The rows come from 4 hidden closed curves, with some noise, and rows from the same curve form a group. Each curve winds through 10 dimensions. The rows are also pushed far along 5 directions, which tell nothing about the answers.
Known rows, each followed by its group:
[ -4 -18   4  35  23 -27 -10   2  15  11  34  11 -17  13  28 -58  18  12
 -16 -25  -2] | K
[ 22  -3  -1   0   0 -21  -3   5 -10   7 -14 -18 -27   3   0  -9 -17  12
  17  12 -15] | K
[ 26  -5  22  -1  29 -72   5 -40 -25  -9  27 -23  -3  46  30  10 -26   1
   9  12  37] | U
[ 45 -18  -2 -20 -14  27  30  41  19 -20 -39  13  55  -2  10 -15 -28   5
  31  17 -64] | R
[  9   3 -14  -7 -36  40   8   5  20  -5 -12   6  36 -15   6  26  -2 -24
  25  22 -34] | H
[-12  14  33  -1   4   1  13   0   8 -15  -2   5  25  10   7  14  -5  -9
   0  -3  11] | U
[  5 -37   7  25   7   9 -27 -16   0   2  44  -5  11 -29  11  -1 -17 -33
  45 -20 -46] | U
[  5  14   6  -7  30 -19 -14   0   3   2   8 -16  10  29  19 -20  26  24
 -37   5  43] | R
[-15  11   8 -20  30  12  45  46   1  -6 -89  21   6  22 -32 -24 -19  25
   2 -13 -10] | H
[ 34 -40 -24  35  39  24  -1   5 -21 -15 -53   5 -15  -8 -16 -12 -54 -11
  56   4 -64] | R
[ 18  -6 -11 -42  12 -42  33   9 -23  -6  -6 -14  51  32  29  24   1  -5
 -13  17 -12] | U
[-26  20   5  16  -2  48 -38 -51 -25  -7 -27   0 -75 -42 -24  22 -18 -27
  15 -19  67] | U
[  3  30 -14  17  -4  22 -11 -42 -23  -6 -34   8 -38  -6 -30  41   9 -12
  -4  13  53] | U
[ 10  -9  -6  12  -5 -18  14  15   9 -19   9  -5  28   9  12  11  -4  -2
  -4  13   0] | K
[-12  47  24 -21  27  -4  28   1  -1  10 -57   8  -4  24 -47  16   5  14
 -16   2  46] | K
[-32  -4   3  -6  68  26 -27  -9 -27  -6 -52  26 -80   5 -23 -49 -19  47
  13 -35   6] | H
[-66  13   9  23 -18  41 -36  -5  40  34  57  50 -39 -22  -7 -49  75  29
 -28 -36 -34] | R
[-18 -24   6  -2   7 -18  -5 -19 -16   0  27  -8  -9 -13  -4 -12 -14 -17
  27 -17 -22] | R
[ -9  18 -12 -28 -21  -9   9   1   6   0  20 -10  17   2   5  22  20  -2
 -42  15  45] | H
[-19 -16 -19  -8  75 -15   7   4 -23  11 -40  -5  -4  28   1 -41  -1   3
  -3 -11 -22] | K
[-28  13   8  31   9  47 -58 -37  -3 -13  -8 -10 -82 -15 -19  -6 -31  17
  20  -5  55] | R
[  9 -42  -8  45  43 -39 -44  -3 -12 -19  30 -28 -15  21  54 -36  -8  16
  23  -7 -15] | U
[-28  10   8  -7  10   1  -7 -24 -11  -3   3   1 -16 -10   4 -14  17 -14
 -16 -16  39] | K
[  6  25 -20  -4 -31  27  38  10  17  22 -28  47  27  -1 -24  14  48 -10
 -31   2  -8] | U
[ 27   1   9  21 -30  36   0   3   7   8   4   0  14 -22  -9  17  -9 -23
   5  15 -43] | K
[-12 -29   0  -6  61 -11  10  19 -24  -8 -47 -19 -23  15 -20 -43 -59  13
  29 -12 -26] | K
[-24  18  21  10 -10 -11 -20 -13  -7  -5   5  -3 -57 -17  -5   7   1   9
  -1 -19  51] | R
[ -8  25   6   6  40 -36  -8   4 -16  25 -10 -15 -34  40 -15  -9  29  44
 -40   9  11] | K
[  4   9 -20 -26 -29  48  37  51  33  14 -41  39  35  -1 -16  21  -3  10
   0   8 -53] | H
[-46   6  14  24  -6   8 -10   6  31  24  32  38 -38  -8 -19 -75  49  33
 -31 -38  -3] | H
[ 20 -18  -7  -7  10  11  30   4   1 -12 -42   5  55   4   8  -6 -17 -35
  46   6 -48] | U
[ 16 -28  -4 -10  -8 -38  16   6  -8   1  18 -14  34 -15  48  -3   0 -46
  22 -11 -32] | K
[  8   8  18  22   0 -41  -3 -10   7 -15  16   2   3  15  34   5  21   1
   7  -3  28] | R
[ -5  14 -26  13  -6   2  12   3   3   6 -23  -1   3   9 -11  13  16  -9
 -18  13  19] | U
[ -6  28  27 -29  30 -31  21  24 -12 -12 -34 -32  24  37  -8  23 -11  21
 -29  13  48] | H
[ 12 -12  13  10  19 -27 -12 -10 -10 -13  -2   1 -26  20  12 -15 -22  25
  32 -10   3] | H
[ 27  -3  19   2  13 -34   9   0  -5  16  18   4   3  22   5   9 -12   8
  -4 -11   2] | U
[  9  -7   2 -33  46 -40  28  33 -20   8 -32   3  14  27   1   3  -6  22
  -3  -8 -29] | K
[ 10  -7  26   9 -49  -5  15  13  36  -1  56  23  37 -12  16  10   2  -8
   7  -9 -26] | H
[ 10  14   4  -7  -7  17  16  24   0   2 -19   2   9   8 -30  31 -18  14
 -24   9   8] | R
[ -6  35 -12 -11   4  15  -2  -4 -11  18 -44   8 -46   5 -42  11  19  30
 -19  15  14] | K
[ 21  -5  26  30  58 -56  -5 -29 -26  -6  11 -35  -2  37  -2  13 -30  -7
   5   5  35] | K
[ -6 -14  10  17  20  36 -36 -30 -16  -5  -1  -2 -32 -31 -23  13 -32 -17
  45 -16 -10] | U
[ -8  11  -1   7 -49  23  -2 -13  10 -16  14  32   0 -16  11  24  26  -3
   2   2  -4] | R
[  5   3 -13   1  -7 -24 -17 -14 -15 -20   1 -33 -16  15  13  17  -8  14
   8  30  27] | R
[ -1 -25  24  25  40 -61 -14   4   0   2  48 -19 -15  26  23 -26 -22  18
   6 -22  10] | H
[-16  -4 -21  14  61 -36 -23  -7 -15   5   8 -17 -45  42 -12 -23  -3  49
 -31   5  39] | K
[-34 -14   1  27  -5  26 -11   6  22   8  16  12 -33 -17 -35 -52 -10  13
  10 -13 -30] | H
[-14  15  -1  21  -2  15 -26 -19  23  -4  24   3 -16   2 -12   8   7  14
  -7   9  41] | U
[  2  -9  -2  13  19   4 -15  12 -18  24 -12   4 -35  -9   2  -7  -1   4
  -5 -31  -9] | U
[  5  21   2 -10 -17  16 -14  15  11   9   8   9 -27  -1  -8   6  10  40
 -40   0  33] | H
[ 20  23   2 -28 -55   8  28  17  29   2  27  44  42   0  15  11  51  16
 -60  -1  29] | R
[ 15   1  25 -10 -53  33  16  13  23 -20  16 -11  72 -31  14  47 -23 -49
  23  17 -28] | H
[ 13 -14 -25  -2 -19   7   2   8  -1 -14 -16  -5  -1  -2   4   1 -17   6
  25  23 -28] | R
[ -7   7 -16  28 -26  25 -25 -20   4  13  12   3 -24 -29   5   6  26 -26
  -3  -5  12] | H
[-10  24 -12 -37 -25  17  41  22  18 -14 -26  25  42  11 -12   7  25  13
 -38  21  13] | H
[-24   9  -8 -11   1   3  -1  19  -9   8 -16  -2  -4   5 -13 -13  32  21
 -31  -8   1] | U
[-13  24   4  -4 -41   4  20  34  19  12  -6  17   2  -4  -4   4  31  10
 -39  -9  18] | H
[ 10  16 -11  -7  16   3 -15 -25 -25 -15 -44   0 -51  17 -27   3 -15  36
   2  10  60] | U
[-12   3  24  -4  17 -23   2   1 -13  -7   1 -27  -1   8  -2  -2 -16  -3
  -7  -4  25] | K
[ 15 -30  -7  18  28 -56 -20  -2 -18   4   9 -39 -38  16  27 -41 -19  15
  35   6 -28] | K
[ -3   6 -10  26 -43  -7 -16   8  22   0  56  -3  22  -9  33  14  52  -6
 -41   5  18] | U
[ 25   3  -7 -14 -19 -14  43   7   4  -6 -19  20  25   0  -9  10  -1 -15
  -5   4  11] | K
[-18   4  31   0   3 -17  -4 -11 -16   5   2 -10 -17  -8  -6   2  -4 -11
  17 -26  10] | H
[ -2  15  -8   4  23 -44  26   2  -4  -2 -19  -1  17  33   6  -1  31   0
 -27   7  31] | K
[ 40 -18  -2  10 -21  -7 -13  -8  -9   1  17  -6 -19 -16   4   7 -24  -2
  21  -1  -3] | H
[-25   5   6  13 -26  10 -25 -33  21   2  47  11 -18 -13   4 -10  21  -2
   8  -6  18] | R
[ 21 -14  16  10   3   4 -15   1  11   1  19  -3   3  -4  12   9 -31  -1
  32  -5 -17] | R
[  1 -15  -1   9  22 -25 -14   0  -8   0  31 -16  -7  26  32   2 -15  15
  -6  11 -22] | U
[ 13 -34   3  17   5 -12  33  14  15 -11   0  31  28   7   3 -35 -21  -7
  32 -18 -45] | R
[-16   4 -11  -5 -12  17  -5 -19 -14 -18  -3   3  -1   4 -11  17   6   5
  -3  17  -3] | R
[-19   5   4  12  11  31 -29 -19  -8  -9  -6  -2 -18  -6 -10   0   5   8
  13   6 -17] | R

New rows. What belongs after each?
[-12  -1  10  19   8  16   4  -5  11  -1 -15  20 -19  -7 -32 -40  -4   4
  15 -16  -5] | H
[ 26  13   5  -5 -37 -22  11 -32 -16 -23  14 -16  13 -15   2  53  -6 -37
  -2  20  57] | K
[ -9  12 -19 -23 -19  29  24  19  -6  -8 -51  13  10  -9 -34   3   8   4
 -10   5   0] | U
[-17   2 -23  26  -7  37 -19  -9   4  20 -12  20 -42 -27 -15 -18  23 -10
  -2 -17  -5] | H
[ 22 -27  -1  -7   3 -27   0  -2 -20 -20  13 -22  23   3  36  -6 -11 -11
  20  12 -37] | K
[  4 -17  -4   9   7   4  30  26   1   5 -46  19  10  -7   1 -28 -11 -20
  29 -26 -37] | H
[-16   0  25  18  17  -8 -10  -4 -14 -20 -20 -21 -18   0   4  -8 -23  -6
  23 -11  18] | H
[  3  -3   7 -27   8 -37  19   0 -11 -14  -1   2  26  12  22 -17  21   2
  -7  -6   6] | R
[ -5   3   0  -7  26  14 -20  -2 -16 -10 -27  -8 -25   4  -1 -28   1  24
  -6   0  10] | H
[  4  38  27 -48   4 -30  25   2 -29 -24 -27 -18  25  25  -6  65  -2  12
 -33  17  63] | H
[ -3   2   9  16 -19 -22 -26 -31  -3   5  41 -16 -27 -17  20 -11  17 -16
  -4 -15  53] | H
[ 22   7 -15  24   1  26 -27 -46 -17 -34 -26 -25 -30 -10 -46  55 -50  -8
  45  38  47] | U
[  8   4  18   1   3 -33   3  17   9  13   7  -6 -17   1  -8 -10  -3  16
   0 -11  12] | R
[-21  17  -1  -1  13 -23  19   2   9  35  19   8   5  20  -9  15  24  -6
 -42  -8  17] | U
[ -6  18   1 -14 -15  32  16   8   6  10 -26  25  20 -23   8  11  32 -28
 -11 -10 -16] | K
[  9  17  14  -3 -28 -12  18  30  21  17   1   5  10   2  13 -11  24   7
 -25  -2   1] | K
[ -8   3   2   1   8  -5 -13   3   6 -11   0  -3   0  -2  26  10   8  -2
  10  -3  11] | K
[-13  -4  10  23  13  13 -15  -7  10  -4  11  -2   7  10  12   7 -14  -5
  15  -6  -2] | R
[-11  30  14  -1  14   8 -19 -24 -23  -4 -31  -9 -27  -9  10  27  16 -16
  -6  -4  44] | K
[-21   7  45  38   8 -28 -44 -32 -14 -12  59 -22 -15  -3  23  10  29  -5
 -10 -19  33] | U
[-19  14   1 -23   0  -6   1  -7  -2  -9  26  -3  28  29  14  -2  30  21
 -55   6  44] | R
[-12  13 -13 -10 -18  45  -7  12  14  29  -2  10 -27 -25 -28  -1   0   3
 -21  -4   4] | K
[  4  37   8   8   7  31  -1   3   4  -7 -59  26 -24  -1 -20  21  17  16
  -5   2  27] | R
[  8 -24   4  25  16   1 -23   6  -1  19  28   5 -13 -12  15 -13   2  -3
   9 -24 -43] | H
[ 12 -19 -21  -6  43  -7   2  10 -22  -4 -74  -9 -52  14 -20 -42 -47  30
  52   9 -37] | K
[ -3  36  15 -29  29   8  20   7 -20 -16 -62 -24  24  18 -20  57 -23 -11
 -18  18  55] | K
[ 26   6  11 -38  13 -73  30  14 -21  -4  -3 -33  50  27  44  41   7 -18
 -10   9  21] | K
[ 11  -3   5  25  -6 -40 -47 -42 -33 -35  37 -46 -31  -1  21  22  -1   4
   3  11  73] | U
[-18  -4  22  32 -26   2  -4 -12  21  -4  51  38  -4 -11  10 -18  27  -1
 -10 -29   3] | R
[  4  21  11   2   0  11 -16 -31  -5 -23 -17 -30  15   9  10  59 -25 -25
  34  28  39] | R
[ 16  25  17 -35 -16  -3  17 -15 -14 -11  -5  13  -2  15 -13  38 -10  20
 -19  15  33] | U
[ 34  -3   9   5 -10 -60  10  -8  -9  -9  21 -13  18  28  24   6  13   8
  -2   9  19] | H
[  1 -20  -6   3   8 -27  13  21  14  10  11  19   0   3  -7 -24   8  19
  24  -7 -59] | K
[ 27  11   6 -17  -7   9  22 -20 -21 -39 -43 -20  20  11 -33  37 -51 -10
  16  32  48] | R
[ 54 -15   9  -5 -22 -24  11  -6   1 -31  19 -11  62  -3  31  41 -16 -27
  28  10  18] | U
[-10  -3 -10 -21  10   0  16   8 -13  27 -15   9 -18 -15 -28  -3  -5  -9
  -8 -17 -13] | K
[  3 -16   3 -10  11 -26   5  12 -15   8   6   0  -1  -9  17  -2   3  -8
   6 -18 -30] | K
[  2 -19 -11  12 -22   9  -9 -29 -13 -33   5 -21 -13 -19 -13  22 -49 -22
  48  26  -8] | H
[ 13 -24  -1   5 -18 -30  -1  -7  -9  17  57 -27  25 -27  25  24   0 -54
   4  -4 -24] | K
[-11 -25 -24  49  19  15  -8  -8  -3  26 -11  17 -43  -8 -19 -49   0 -10
  21 -20 -51] | U
[-24  -3   9  -8   0  16   3   8  -8  12 -24   5 -46 -17 -42  -6 -39   6
  27 -24  -6] | H
[ 37 -55   5  33 -13 -61   9  20   6  12  63   1  50   2  72 -17  14 -31
  32 -25 -87] | H
[-22   6  15   1  18 -10 -18  -1   4  -7  15 -20   9  22  18   8   2  14
   4   8  -2] | H
[ 15  -3  26  14 -39   0 -18 -19  13 -16  44   6   3 -16  35  16  -2 -11
  23  -9  10] | H
[ -2  14 -12 -15 -16  45  34  19  11 -14 -67  61  -4  -2 -29   4   0  21
  15  -2 -26] | R
[  8 -19   9   2  24 -44 -13  -4 -28  -1  18 -24 -12  -1  25  12 -10  -9
  15  -9 -13] | K
[ -9 -18  -5  17  34 -47 -28 -35 -37 -25  28 -48  -6  34  24   4  -9   6
   8  22  12] | R
[-16  19   6  -6 -28  34 -35 -26   0 -10   7  -2 -31 -38   8  -8  29  -4
  -4  -2  32] | R
[ 12 -11  -9  -3  -3 -26   0  -9  -8  -1  36  -9  12  19  17  17  -8   3
 -17   6  22] | R
[-33  31  -1 -34  13  -2  31  17   2  -1 -35  25 -12  35 -53   5   9  57
 -34  10  20] | H
[-25  25   9 -16  -3  27 -26 -10 -13 -14 -17   0 -36  -6  -6 -13  23  32
 -25  -1  34] | H
[ 23  29  11 -15 -16   2   3   3 -10   5 -17  -5   6   1  -4  73  -7  -4
  -6   9  30] | H
[-13  15   7  -9 -26  24  31  12  22  -5  -1  46  45  10   1  26  25   0
 -18  -6 -14] | R
[-23  25  10   9 -10  11 -28 -20   0  -1   1  16 -64 -20 -33  14  17  26
   6  -5  25] | K
[ 23 -18  -7  11  45 -18 -13   6 -20 -33 -36 -21   3  30  29  -3 -31  17
  28  10   5] | U
[ 17  13  17 -17 -40   4  36  16  -3 -20 -35  25  33  -1   8  36   2  -7
  17  -1 -14] | H
[ 26  -3  12  -5  -1 -40  17  24  15  15  11 -13  15   6   0  -4  -5   4
   4   0  -5] | R
[ -7   8   5 -14 -32  48  26  38  26  15 -39  55 -28 -39 -48 -22  -7  16
  10 -28 -33] | R
[ 13  -2   2 -21  17  11  48   7  16 -18 -43  19  50  28  -1   8 -44 -12
  32  23 -31] | U
[  1 -22  27  22  25 -55  -9   4   6  -1  48 -14  -5  23  23 -17 -19  16
  10 -17   1] | H
[-25  -5  11  -9 -33 -24  -7 -19   5  11  72  -2   6 -13  11   6  24 -12
 -10 -12   4] | R
[ 32   5   0 -14 -13  13  11  -9 -43 -32 -74 -43 -17 -19 -32  52 -77 -28
  44  25  35] | H
[ 14  12  28  10 -42 -22  17  14  14 -11  25  19  38   5  38  28  35  -5
 -12  -9   0] | H
[ 17  -8 -13 -18   9  -7  -4 -15 -21  -3   3 -24  23   2  18  23  -6 -22
   3  19  -9] | K
[  6   6  11  12 -66 -17   6 -14  20 -17  58   7  35  -7  26  13  39 -13
 -10  13   5] | H
[-16   1   6  -6  38 -23  10  32  18  21  26   8  50  32  22  -7  42  15
 -39 -10 -32] | K
